There are 3 ways to turn a row about zero (a turn may also mirror it). The second row of each pair is the first, turned, with some noise. The first 30 pairs use one turn. New pairs use 3 turns, one after the other, and a turn may come again.
Known pairs, each followed by its turns in order:
[-20 -18 -18  -8 -14  -4   4   5 -18]
[ 9 23 -3 17 -1 -1  3  8 26] | (2)

[ 12   3   9  -7  14 -26  -5  18   3]
[ 14  14  18 -18  -1 -20 -11   5  -1] | (1)

[-35 -11  13  10  -8  12  -8   0  17]
[ 1 -3 28 -6 26 10 -1 23 -1] | (0)

[  2 -17 -13  23  24 -11  -3 -29  19]
[ -3 -33 -18  -2  -8 -14 -29  19   9] | (2)

[ 25 -43 -18  -1  14   7 -22   4  -2]
[  0 -29  10   6 -39 -10 -15  10 -26] | (1)

[ 11  -5 -28  -3 -28  -7  14 -21  -4]
[-18 -22 -10 -23  -4  -9 -19 -20 -11] | (0)

[ 13 -12  19  -2   9   3  -1   2   8]
[ 14 -14   3  -5  -8  -3  -2 -16  -8] | (2)

[-33   0   5 -17  -4   1 -15 -14  12]
[ -8  -2 -10  40   0 -11   6  -6  -5] | (2)

[  4  11  11   5 -15  12  -8  18  19]
[  6   6 -14 -10   3   1  17  -5 -26] | (2)

[  9  -1  -1  -3 -30  -7 -14   1   3]
[ -4  -2  -1   5  11   6 -32   2   1] | (1)

[-22 -11  -6 -33  15   4   8  -2  22]
[ -8  10   4 -27 -28  17   9 -24  -1] | (1)

[  9  -1   1  14  15 -17   3  -6 -10]
[ 12   7  -8   2  -3 -20   5  16  -7] | (1)

[-20  10  11   5 -20  16   3   8  13]
[ -6 -10   8   3  18   6   9  21 -22] | (0)

[ -4  11  -4 -28 -35  18   7   0  23]
[-12  22 -23  15 -17  26  16 -14 -20] | (2)

[-32  11   3  14   0 -10  -6  28   9]
[ 25  -1   1  12  29 -12   0  24  -7] | (0)

[  6  17 -19  14  14   2  16 -28  20]
[  5  -4  -5 -38  -4 -16  27  -8   0] | (0)

[-30  -8 -20   1   8  -2  10 -15  25]
[ -5  24 -11   2 -20  27  16 -10 -13] | (1)

[ -7  -8  12   6 -17   1  -3  26   7]
[ 13  -8  16  -1  19  15 -11 -11 -13] | (1)

[-12  24   0 -19   2  10 -27 -19 -11]
[  1  15  25   0 -25 -16  -5  11 -21] | (0)

[-10  22  -3  -5   8  -7  10  20  26]
[ -9 -11   3   2 -10   3  29  19 -16] | (2)

[ -9 -11  27  15   0   7  -1 -10  -1]
[-15  15   6  -6  10  13   1  21  10] | (0)

[  4  19   0  -4  18  15 -25  -3 -10]
[-24  -4  15  11  -2 -25   9  -5   7] | (1)

[ 29  11  10   9 -28   5  -9 -41 -24]
[-23 -18 -35  14  19 -14 -17  31  15] | (1)

[ 37  -8   0  18  26   9  10   8 -28]
[ -3   1 -32   7 -33  12   9   1  33] | (0)

[ -4  12 -16 -16 -26   1  21   7 -27]
[-10  39  16   2   0  24   7   5  12] | (2)

[  2  20 -15  10  -3  -5   5  -8 -11]
[ 3 11 -9 20  1 -7  3  9 18] | (1)

[-10  -8   7 -21 -23   1 -22   0   5]
[ -2  17 -14  18  -3 -12  10 -24  -2] | (2)

[  4  31   8  -5  13  -9 -11  25 -10]
[ 21  17 -14  27 -10 -12   9   8 -13] | (0)

[ 18 -10  20 -11   8  11  17  -4 -11]
[-25   8  -5  12 -11  13  11  -8  14] | (0)

[  4  -2   5 -25  -3 -12  -5   8 -19]
[ -5  12  18   1  -4  -3  11 -20  17] | (2)

New pairs, each followed by its turns in order:
[ 12 -11  -1  -1  -5   1   3   8   2]
[ 10  -8   3  -7 -10   4  -1  -1   4] | (0) (2) (0)

[ -5 -25   6  16   2   0  36 -10  12]
[-19  27  -3  -5  18   8  25 -12  12] | (0) (0) (0)

[ 18  17   5  18   5 -17 -16 -11  -2]
[  0  32 -22  -3  -7  -4  10  -4  -7] | (1) (1) (0)

[-30   8  10   7  -4   4  11  -6  -6]
[14  1 24 16 -7 10 -7  5 10] | (2) (0) (1)

[-10  -3  13   9  55  -1  -3 -17   8]
[ 11  12 -19 -19  -5  24 -20 -41 -13] | (2) (2) (0)

[  6  16 -18 -12 -11  -4 -23 -19  -4]
[ 10  15 -12  27 -19   8  -2 -12   6] | (1) (0) (0)

[ 14  -6   5  -4  15  27  35 -21 -15]
[ 28  24  -6   4  17  21  11 -14 -26] | (2) (0) (2)

[  5   3   7 -10  28  -8  11  -1   3]
[ -6   7 -18 -14 -15   8 -10  -5 -11] | (2) (2) (0)

[ -1   0  -6 -31 -16  19   7  37 -30]
[ 32   4 -28 -10  -3  24  21 -17  28] | (2) (0) (1)

[ 10  30 -12  -5 -20  -8   5 -18   3]
[  1 -26  -7  15   5 -16  -4  -8  26] | (1) (2) (0)

[-23   3  25 -11  -3 -12  14  -7   5]
[ -9  14 -17   3   6 -24  19 -14  -3] | (0) (1) (0)

[-11  17 -20   7   5  -7  13   4   8]
[ -1  11 -14   7 -19  -8   8 -10 -15] | (0) (2) (2)

[15  0 -6 19 -6 17  8  0  4]
[  6 -10  16   3 -11  15  10   4  -8] | (1) (0) (1)

[-17   4   0   2   6  11  24   2  17]
[  6   5   4 -19  16  -7  23  -8   7] | (0) (0) (0)

[ 10  24  37  12   6  -3   1   3 -21]
[  6  14   7   9  11 -24 -12 -37  10] | (2) (1) (0)

[-11   4   1  23 -14  23   5   0  32]
[ 10   3 -18 -26 -15 -20 -25   6  -7] | (2) (1) (2)

[  8 -17 -29  18 -37 -11   8  -4  -6]
[ 17  -8   4 -45  19   3   7 -17   3] | (0) (2) (0)

[ -5   7   7  15  16  15 -23   9 -13]
[  5   0  12 -11  19 -15 -20   6 -15] | (1) (2) (1)

[ -5   0  20 -22 -16 -30 -25 -11  31]
[-21  -2 -12 -24   0 -26  31 -12 -31] | (0) (2) (1)

[ -7  12 -18 -28 -31   3 -15   1  30]
[ 17 -27  14 -21  32 -16  -4 -15  15] | (1) (0) (1)

[ 16  -4 -15  25   4  -9  -4  -5   5]
[-11  -7  23  -5  -8  11  18  -8   2] | (1) (2) (2)

[  0  -2  16  -1  -6  -7 -21 -11  -5]
[-20   7   6  -3   6  -6  11  13   8] | (2) (1) (2)

[-27  25  10 -45 -11  -3   0 -10  -1]
[-34  45  -6  20   3 -13  -1 -11  -2] | (1) (0) (0)

[ -6 -10  33 -11  -1   0   1   8  -3]
[ 12   2  11 -17 -12  13  22  11   0] | (0) (0) (2)

[-15 -11  13   8 -16  -2   8  -1 -21]
[ 31  10   2  -4 -12  -1   6  12  -4] | (0) (2) (1)

[-23 -35   6  26  -8   9 -21 -14  -9]
[ -6 -40 -15 -13   3 -16  25  -8 -19] | (1) (2) (2)

[  3 -11   5 -23 -15 -16 -22   9 -18]
[  0  23   4   4 -21   8  -7   4 -30] | (1) (0) (0)

[ -3   9 -14  -8  -3   6   1  16  18]
[ -3 -11   2   2  -5  21   2  19   4] | (2) (1) (1)

[-29   2  -2   0  10  -1 -15   9  18]
[  8 -10  12   7  28 -20  -3  -4  -9] | (1) (2) (2)

[-13  24 -18  16  -1  20  21 -29  -6]
[ 20  -2  11 -12 -29 -13  27  26   0] | (2) (2) (1)

[-13  -8  12   6  11  -3   7 -18 -18]
[  9  -8  11   4  17  16  10   7 -18] | (1) (2) (0)

[ -3  -2   7  11   8   7 -14   8 -19]
[-10   9   7 -18  -2   4   7   2  18] | (1) (1) (2)

[-9 20  3 10 -8 16 10 -1 21]
[ 12  -6  15  11 -14  22  -6   8 -10] | (1) (1) (2)

